The same things were measured in two ways. Each way mixes the same 11 hidden numbers, adds some noise and spreads widely along 7 directions of its own, which tell nothing about the thing.
Some things both ways: the first way, then the second way.
[ 14  31  13  20  -8 -18   7 -26 -11  32 -11  33  41  -4 -10  24   1  39
  12  33 -10  -3   9]
[  7   9  32  -4 -32   8 -34   5  47  21  25  32 -47  -2 -34   2   0  -8
  23  20   6  36]

[-33   1  14  -7  39   0  -9 -10 -32 -10 -18  21 -15  33 -32 -43  16  30
 -16 -11  26   4   6]
[  2  -4 -21  -3  11   2  -8   3  14  21  -9  19  13 -32  12  11 -17   1
  18  -2  15  48]

[ 15  12   7  24 -13   1  -6  21 -17   4   2   1   3   1 -22  -7   9  59
 -21 -19  23  12   0]
[ 10 -12   2  15  -3 -21   1  13   8  15   1  18  -9   2  -9  -3   3  12
   6   0   0  17]

[ 35  -4  18  -3 -17 -18   1   3  22   6   8  33  25  -8  20  40   6  23
  -1  43 -12 -15   9]
[  7 -10   3  10  15 -19   9  22 -16   1 -11   8  20  32 -17 -29   1 -14
  -5  -2  -4  18]

[-32   5  14   7 -15  33   7  11 -11 -27   7  13 -27  20 -35  -8 -11   8
   6 -36  10  13 -17]
[ -1  25  -6  10   8 -20  24  -4 -35  -3   0  -4  14  61  16 -30  18  21
  19  71 -46  -9]

[-40 -20  -8  -5  -2 -23  -2   5 -11 -25  56 -14   6  10 -35  -7 -32  -4
   0   7  10  -7  14]
[  1 -47 -24   4   8  16 -15 -12 -11 -24 -35 -34  47  45 -39   8  12 -12
 -15 -40  17 -11]

[-45 -27   0   9  -4 -24  24   8  11  -3  12  51 -10   0  26  25  -4 -18
  49  11 -22  -9 -34]
[ -3 -50  -3  -2  10 -38  18   2 -45 -25 -19  -9  23  11  34  13  -8  39
   2  43 -25   5]

[ -7  -1   4  -7   3 -34 -20  -4  32  13   4   2   9 -24  18  10   9   0
  12 -14   4  -1  20]
[-22 -10 -13  -2   8  -1  13 -12  22   5 -14  35  31   8  11  10  -5   8
  35 -40   0  43]

[-15  14 -13  20  26 -15 -17   4 -20  12  23 -34  14  12 -24 -23  -2  51
  -8 -44  25  29  16]
[ -2   7 -21   0 -24 -13 -10 -21  34 -21   4  16 -25 -23  -4  37   0  -5
   7 -17  29  13]

[  6 -20   5  -9 -43   7   3 -15  15 -11  25  -9   9 -23 -23  18 -55   5
  -1  21   2  -7 -41]
[  9  -7 -13  18  16 -14   9   4 -10   2 -12   5  11   4  10   5   3  26
   5  39 -18  15]

[ -6 -14  -7  -6   8  21  19  20  -7 -15   4   6  -7  38  18 -18  49 -33
  24  25  -3   9  -4]
[  7  -5 -24  -3   2 -16   4   5  21  -8   8  10 -15  -5 -11  11  10   3
   1 -21  19 -10]

[ 18   9 -27  10  21  11 -18  -2 -20  22  17 -28  30  10 -21   1  10  45
  -5   3 -16  11  14]
[ 25 -10   3  20 -19  20 -21 -21  14  -1 -16  15   3   9 -17   3 -25   2
  14 -30  15  29]

[-17 -25 -19  -7  11  10  31  30  -3 -36 -15  26 -33  19  28  -4  11 -23
   3   0  -7  -8 -13]
[ 11   1 -23   5  32 -21  -2  12 -31 -15 -19 -40 -24 -43 -10  27 -18 -19
 -34  43  17 -13]

[-12  14   0  -4   9 -13  40  17 -15 -42  -7  42  -4  31   4  16   6  19
  -7   4   9  -2 -16]
[-10  -9 -11  10 -20 -16   2  -5  -3 -19 -22 -24 -12 -18  -9  20  -4 -22
 -28  17  27  -6]

[ -8  -9 -24 -31  22 -17  -7 -20  -9   0   5 -42  24  -4 -12 -55  16 -16
 -22  11  15  -9   5]
[-14  -2  -1  -8 -10   6  -8  10   9   7  22 -24 -21  11 -20   9  27  -7
   6  29   7 -31]

[ 25   0   3  12 -11  -9  31   6   5  16 -22  50  28  -6  38  37  19  -3
  35  46 -17   7  16]
[ 64 -40 -20  -6  11  33   2   6 -15 -11 -10   3  26  28 -29 -19 -15   6
  -6 -26  12 -16]

[ -2 -30 -12 -11 -12  -2 -23   1 -10   5  39 -35  12 -18 -54 -17 -40   8
  -6   5  10  -7 -16]
[ 14  11   4  19  24  -3 -16  -4  -4  18   3  -8 -22 -16 -23  11 -17  -3
 -12  21   8  10]

[ 11 -14 -11 -15  17  17  15   3   5  19   0  -3   0  29  50 -42  37 -36
  13  16 -10   0  18]
[-31  17   1  -4  -2 -35  29  -9   4 -22  20  19 -12  15  24  13  28 -13
  22  24 -20 -36]

[-36 -12 -22  -6   6 -11  15   9  -3 -15  11  12 -11  -1  16   3   5 -21
  25  11  10  12 -16]
[  6 -13  -5  -8 -12  -9 -15   5  -9 -16  11 -10 -24  -1 -16  11   9 -19
 -24  17  24 -21]

[-15  20 -17  -9   5   0   2  -3  12  -3  11 -27  -7  21   5 -35  18   3
  -5 -36  24   7  -4]
[ -3 -27  -9  -7 -31  14  27 -11  11 -23 -33   4   7  -4  -5  -5 -20 -12
   1 -26  24  -4]

[ -9   5 -15  -1   1 -45   6   0  -7 -24   6 -13   7 -26  -7   6 -31  25
 -32  -2  39   8   4]
[-24   4  -6 -14  -3 -34  -2 -23   6 -18   7  19 -17  -6  10  38   6 -11
  -3  12  12  13]

[-15   5 -29 -16   7  40  15  -5   7 -33  -6  -6 -44  37  29   5  24 -58
   7  19 -35 -23 -16]
[ 35 -29  -2 -38 -33  33 -18   2  26 -20  -7   7   0  18 -54 -17 -13 -36
  -7 -25  34   4]

[ 20  -1  -2 -17 -20  21  -9 -26  -3   3  -4   3 -21  -4 -40  16 -47 -15
  -9  36 -16 -37 -33]
[-13 -44 -18 -37  17   1  57   6 -11 -36  -4  27  30   5  17  12  -5  11
 -23   1  18 -17]

[  0  10 -16 -11   4 -18  33  14  11 -21 -18  14  -3   9  31  -4  27 -19
   6   0  20   4  -5]
[ -8  12  -2  11 -24   7 -15 -25 -11  13 -21 -24 -28 -25   3   0 -25 -24
  22   8  17 -16]

[  9  -5  -4   3  -6   5  15  10  -7  -9 -12  13  -6  -7   6   4  -8  10
 -10   0   0  -3 -14]
[ 19 -25  -5   8  -4  -5   0 -16  -1  -3 -12  14   8 -10   4   8 -13  14
   6   7   5  12]

[ 23   4 -20 -10   0 -25   4 -15  -8  -1   9 -20  10 -21   4  17 -36 -12
 -19  38  -2 -16  -7]
[  5 -47  -2 -14 -22  11 -28 -35 -15 -13  -8  -8   9   4  -1   7  -9   1
  11 -10  22 -20]

[-43   4   6   2  17  -6  32   5 -20 -37  -5  31 -13  38  -4 -19   9   6
  -1 -11  17   7   7]
[ -5  -3 -17   5   8  -2   4  -6   1  -6 -15   0  29  25   6  13  16   4
  27  15 -23  17]

[-12  13 -15   6 -38 -26  28  12  30   3  -7  22   3 -38  27  25   0 -33
  33 -16  -6 -10 -10]
[ 15 -40  22  -4 -23  40   4  -7  -2   0 -15 -11   9  38 -36 -19 -15  11
  12  -2  -4 -25]

[ 18  15 -11   4  -4  57  25  13 -15 -21 -25  -4 -32  40  21 -18  38 -35
  -8   9 -16  -3   8]
[  4  -3  -6 -33 -25  -5  20 -36  32 -24   4  44  -8  25  -8  -9  -1  -3
  18 -22   6 -15]

[-11  -7 -17  22  -9  11  -5 -11  16  27  -7  11  -2  -6   6   1  -4  31
  18  -5  -7   6  22]
[  6   8 -10  10   4  14 -23  -3  -2  14 -34 -12  -6 -23  -6  10 -20 -29
  33  -4   0  24]

[-26   0 -17 -22  22 -21  17   3  -6  -6  26 -24  30  12  19 -44  30  -9
   7 -12  26  25  -2]
[ -6 -24 -14  17 -20  -9  21 -13  -6 -26  -9  -4  11  15   6  14  17  17
  -9  11   6 -25]

[ 16  -9 -11  21 -27  43   0  36 -13 -24  21  -9 -32  22 -32  10 -16  24
 -16  -8  -9 -11 -14]
[-11 -31 -13   5   9 -21  40  12 -19 -27  -2  -1  47  75  -3  -3  50  11
   7 -24 -27 -42]

Other things, the second way, with their names:
(231): [-17 -15  19   1 -11  12  20 -10 -12 -22 -17   3  29  21  -6  -1  -3 -39
 -22   0  14 -15]
(42): [ 15   5 -20  -1  24   6   3  17  -5   9   5 -20  -2  13 -17  -4  13   6
  20  18 -16 -19]
(98): [  9 -31   8  -9 -37   6   2 -24 -10   1 -38  -4  -1 -23 -10  -9 -52 -11
  -9 -15  38  18]
(148): [  6  24   6   4   8  -1 -19  -2  13  10 -23   5 -42 -32 -22   6 -37 -20
   8  33  -3  40]
(352): [-15   4   1   3  12  -4  -6   9 -16   0   1 -27 -17  10  -9   7  11 -13
  15  24 -12 -26]
(482): [ -8 -13   0 -11  17   0  25 -10 -12 -12 -31   3   0 -13  -7  -4 -46   3
 -10  13   9  17]
(289): [ 31 -33 -33 -31  35  -2  36   6   1 -30  -2  26  24  16 -11   8  -7  29
  -9 -14   3  -5]
(120): [ -9  22  -6  13   9  -1  21  -4 -33 -20 -29 -23  -7 -22  14   4 -39 -23
 -15  42   9   1]
(501): [ 11  -3 -15  26  21   0  39  -1 -35  -2 -33   1  24   4  23  -9 -22  25
  -2  44 -17   8]
(49): [  8  -5 -37 -23  37 -16  58  39  26 -32  17  42  14 -10   7  40  20  14
  -2 -22  -3   8]
(323): [ -4 -21 -20 -22   0 -47   1  -8  10 -20  11  27 -23 -21   5  27   8   3
 -13   0  24   6]
(330): [ -2   0 -40 -16  39 -38  26  13  -4 -27 -17  -3   0  -3 -10   8  -9   2
 -22   7   4  14]
(213): [  7  -1 -18   2  22  -3  -4  -9 -28  17 -27 -15   2   2  -3 -12 -23   4
   5  12   2   9]
(156): [  3 -18  -4 -10  11   4   7  -7   7  -3  -2  10   0   7  -9  14  -5   8
  19 -10  -2  -5]
(172): [ 21  22   6  -5 -17 -15 -16  -6  -7  -9  13  -1 -26  17 -12 -18   1 -27
   6  45  -3 -14]
(397): [ -4 -40  -9 -12 -33  -2  19  -7   7 -25 -14   1  -9  -4  -4  14   1   4
  -9 -16  27 -26]
(318): [ 41 -22 -23 -11  39  17   5   7   9 -16 -10  -5  14   2 -51  13 -21  13
 -29 -18  15  13]
(146): [  5 -10 -13  22   3 -22  -5  -5 -30 -20 -25 -29 -25 -30   3  29 -16  -5
 -26  30  18 -10]
(48): [ -5 -31 -36   3 -11 -25  34 -24 -17 -32 -14  16  34  27  36   7  17  28
  12 -13  -1 -22]
(11): [-19  -5  27   7 -28 -13 -10 -53 -23   8 -32  14   3  27  20 -32 -43   7
  35  11 -14  24]
(317): [-29 -43 -14  -3 -29  -7  19 -13   5 -22 -12  -6  36  54  -2  11  42   7
   4 -19   3 -23]
(106): [ -8  -1   1  12  -8 -12  14   1  -5   7 -18  12   0   7  -7 -16 -13  -9
  -7 -13  17  16]
(406): [-39 -11 -14   3 -18 -16   6 -31   5  -7  -7   0   2  -7  26  30  11   4
  12   4  13  -3]
(54): [-33  -9 -15 -10   7 -30  41 -16   0 -32  -2  26  31  53  12  14  33  12
   5  -4 -15 -10]
(409): [-43  15  -3   7  16 -34  28 -29   1 -16 -20  -1 -21 -22  21  25 -18  13
  21  28 -23 -10]
(466): [ 11 -13 -19  13  -3 -25 -14  -7  -4  -2   4  11   0 -17  15  14  -4  16
   4  -1  17  21]
(71): [ 28 -20  -5  -7  16   7 -13  -1 -21 -11 -15 -14   3  -3  -7  14 -16   2
  17  28 -14  -5]
(299): [  7  13  -9   8  25  -3   1  51   0  -8  11 -39 -25 -11 -43  25  25 -39
 -23  15   8 -31]
(267): [  1   4 -21  16  21  -3   2   0 -22  17 -15 -17 -10 -24   9  14 -16  11
  16  10   4   4]
(30): [  8 -54 -34 -31  33  -2  41  29 -40 -35 -27 -25  29   7  -7   6  -4   7
 -35   9  15 -26]
(102): [  3  10  -9  -8  -8  -5   6 -13  18 -13  13   7  -7   1   7  11   4   7
  24  40 -12  -4]
(490): [ -5 -15  -7  -6  27  -8  11  35  -2  23  13  -4 -17 -31   3  11   1  17
  19  12  -4  -8]
(99): [-25  -1   7  -9   1 -20   8  -4   0  -8   3  15  -3  13   6  12   6  -4
   9  21  -8   7]
(89): [  8 -35 -28  -8  24 -24  -4 -11 -17 -28 -37 -21  15   7 -10  25 -17  20
  16 -22 -12  12]
(327): [  1   0  -9 -17   0   9  22  17  40 -24   7  28  -1  -5 -33  16   1 -19
 -27   5  23  25]
(219): [ -4 -25 -13  -8 -36  22   0 -38  -1 -19 -32 -11  15  26 -12 -10  -9 -19
  10 -30  25 -24]
(351): [-14  -9 -10 -25  -3  -5   4   8  45 -28  21  26  -7 -23 -17  47  15 -21
 -20  -4  34  21]
(444): [  0  17 -14  10  -1  19   6 -16   7 -23  -3 -13  -5  -7 -12  27 -14 -19
   8 -15  16 -17]
(37): [ 25  35   2  21  13  11 -38 -18   6  29  -9  -8 -42 -44 -10  15 -38 -10
  35  19  -3  15]
(32): [-19 -30  -8   3   7  -7   5  -9 -28 -13 -29 -17  21  -4  23  13  -5  -6
  18   7 -11 -15]
(373): [  6 -22 -35  24  44 -21  24  27 -28   0 -23  -1  35  16  25  -3   6  42
  31 -13 -32  12]
(276): [ 29 -52 -19 -19  11  30 -17  -1   4 -19 -12  -3  14  21 -38  21  -1   7
  -5 -25  17  -5]

Some of these things the first way, each followed by its name:
[-24 -16 -22 -18  38 -18   7  14   8  -8  -5 -14  -5  26  29 -51  53 -21
  11 -17  26  15   4]
(49)
[ -4  22   6  24 -17  -4   6  -8  -2   5   3   4  -5   9 -21  -3 -24  37
  -9 -20  16  -2   9]
(148)
[ -8  -7  -9 -22  17  38  15  -4 -14 -25   1 -13 -32  46  -9 -26  -5 -40
  -3  -7 -20 -17 -33]
(102)
[ 15   4 -18   1   7   6   6  21   1  -7 -27   9  -8  -2  14  12  30  -1
   4  -5  -8   2  -4]
(267)
[ 30   2 -24  -1  11  12  -5   6  -9   7  -4 -21  -3  13  -3  -8   7   7
 -20   4 -19 -20   9]
(352)
[-16 -19 -31 -20  -5 -54  -5  -5  64  17  -3   0  28 -63  58  18  25 -11
  26 -12  -6  -1  -7]
(98)
[  2  16   2  28  -7  29 -28  10 -17  12 -12   6 -34 -16 -39  18 -38  51
 -17 -64 -17  -4  -1]
(406)
[ 11  -1  -2  -6 -19  11 -18  -4  17   8  10  -9 -16  -7 -16   9 -19 -13
  -3 -10 -25 -32  -9]
(482)
[-24  -7 -27  -8  -3  33  -7   9   0 -24  15 -29 -26   1  -3 -11   7 -15
 -11 -23 -18  -7 -11]
(317)
[ 10 -15 -25   1  31  15  14  10 -14  19 -15  -3  13  30  25 -38  46 -14
  18  14 -15   6  21]
(37)
[ 35  21   0  25   7 -33  25 -14 -25  11 -23  15  31   8  -3  -1 -23  59
 -38  23  11 -11  28]
(71)
[ -8   6 -19 -54  38 -37  31  -5  16 -32  10   0  12  35  33 -14  23 -38
   4  12  20  -3 -14]
(120)
[ -6  -3   2 -13 -11 -26   8  -9  -1 -21  29 -18  22  -6 -17 -13 -25   7
 -22  13  30   0  10]
(54)
[ 52   2  22  26  -4 -27 -22  -3  15  55   7  -2  57 -11  10   7  18  64
   0  11  -4   7  39]
(373)
[  1  11   4  -2  20 -18  40  12 -21 -18 -11  42 -13  47  21 -11  11  -5
  -6  23  10 -17   5]
(32)
[  3 -26  -6   6 -14  -6  -4   4  24  12  -1   1  -2 -35  48  18   9 -20
  15  18 -18   1   1]
(323)
[-11  -8   6   4   9 -14 -19  15   8 -15  15 -30  -9   6  -3 -28  12  18
 -27 -41  21   5  27]
(330)
[  9 -30 -24  -8   4  17  11  11   5   5   9  18   3  28   5   7  11  -9
  26  41 -32 -21 -11]
(299)
[  5 -14   2  -1 -37   8  10  12  17 -11  32 -22 -23  11 -19 -11 -37 -33
   7 -19  -2 -24 -26]
(409)
[-43 -15  -6  -3 -14  42  -1  31  11 -19  17  29 -47  25  -1   7  29 -30
  50 -16 -10   7 -28]
(106)
[-17  -2   5   2   0 -34  10  -5  19  18  -8  44  10 -19  34  17   6  -3
  27   5  -9  -5  16]
(99)
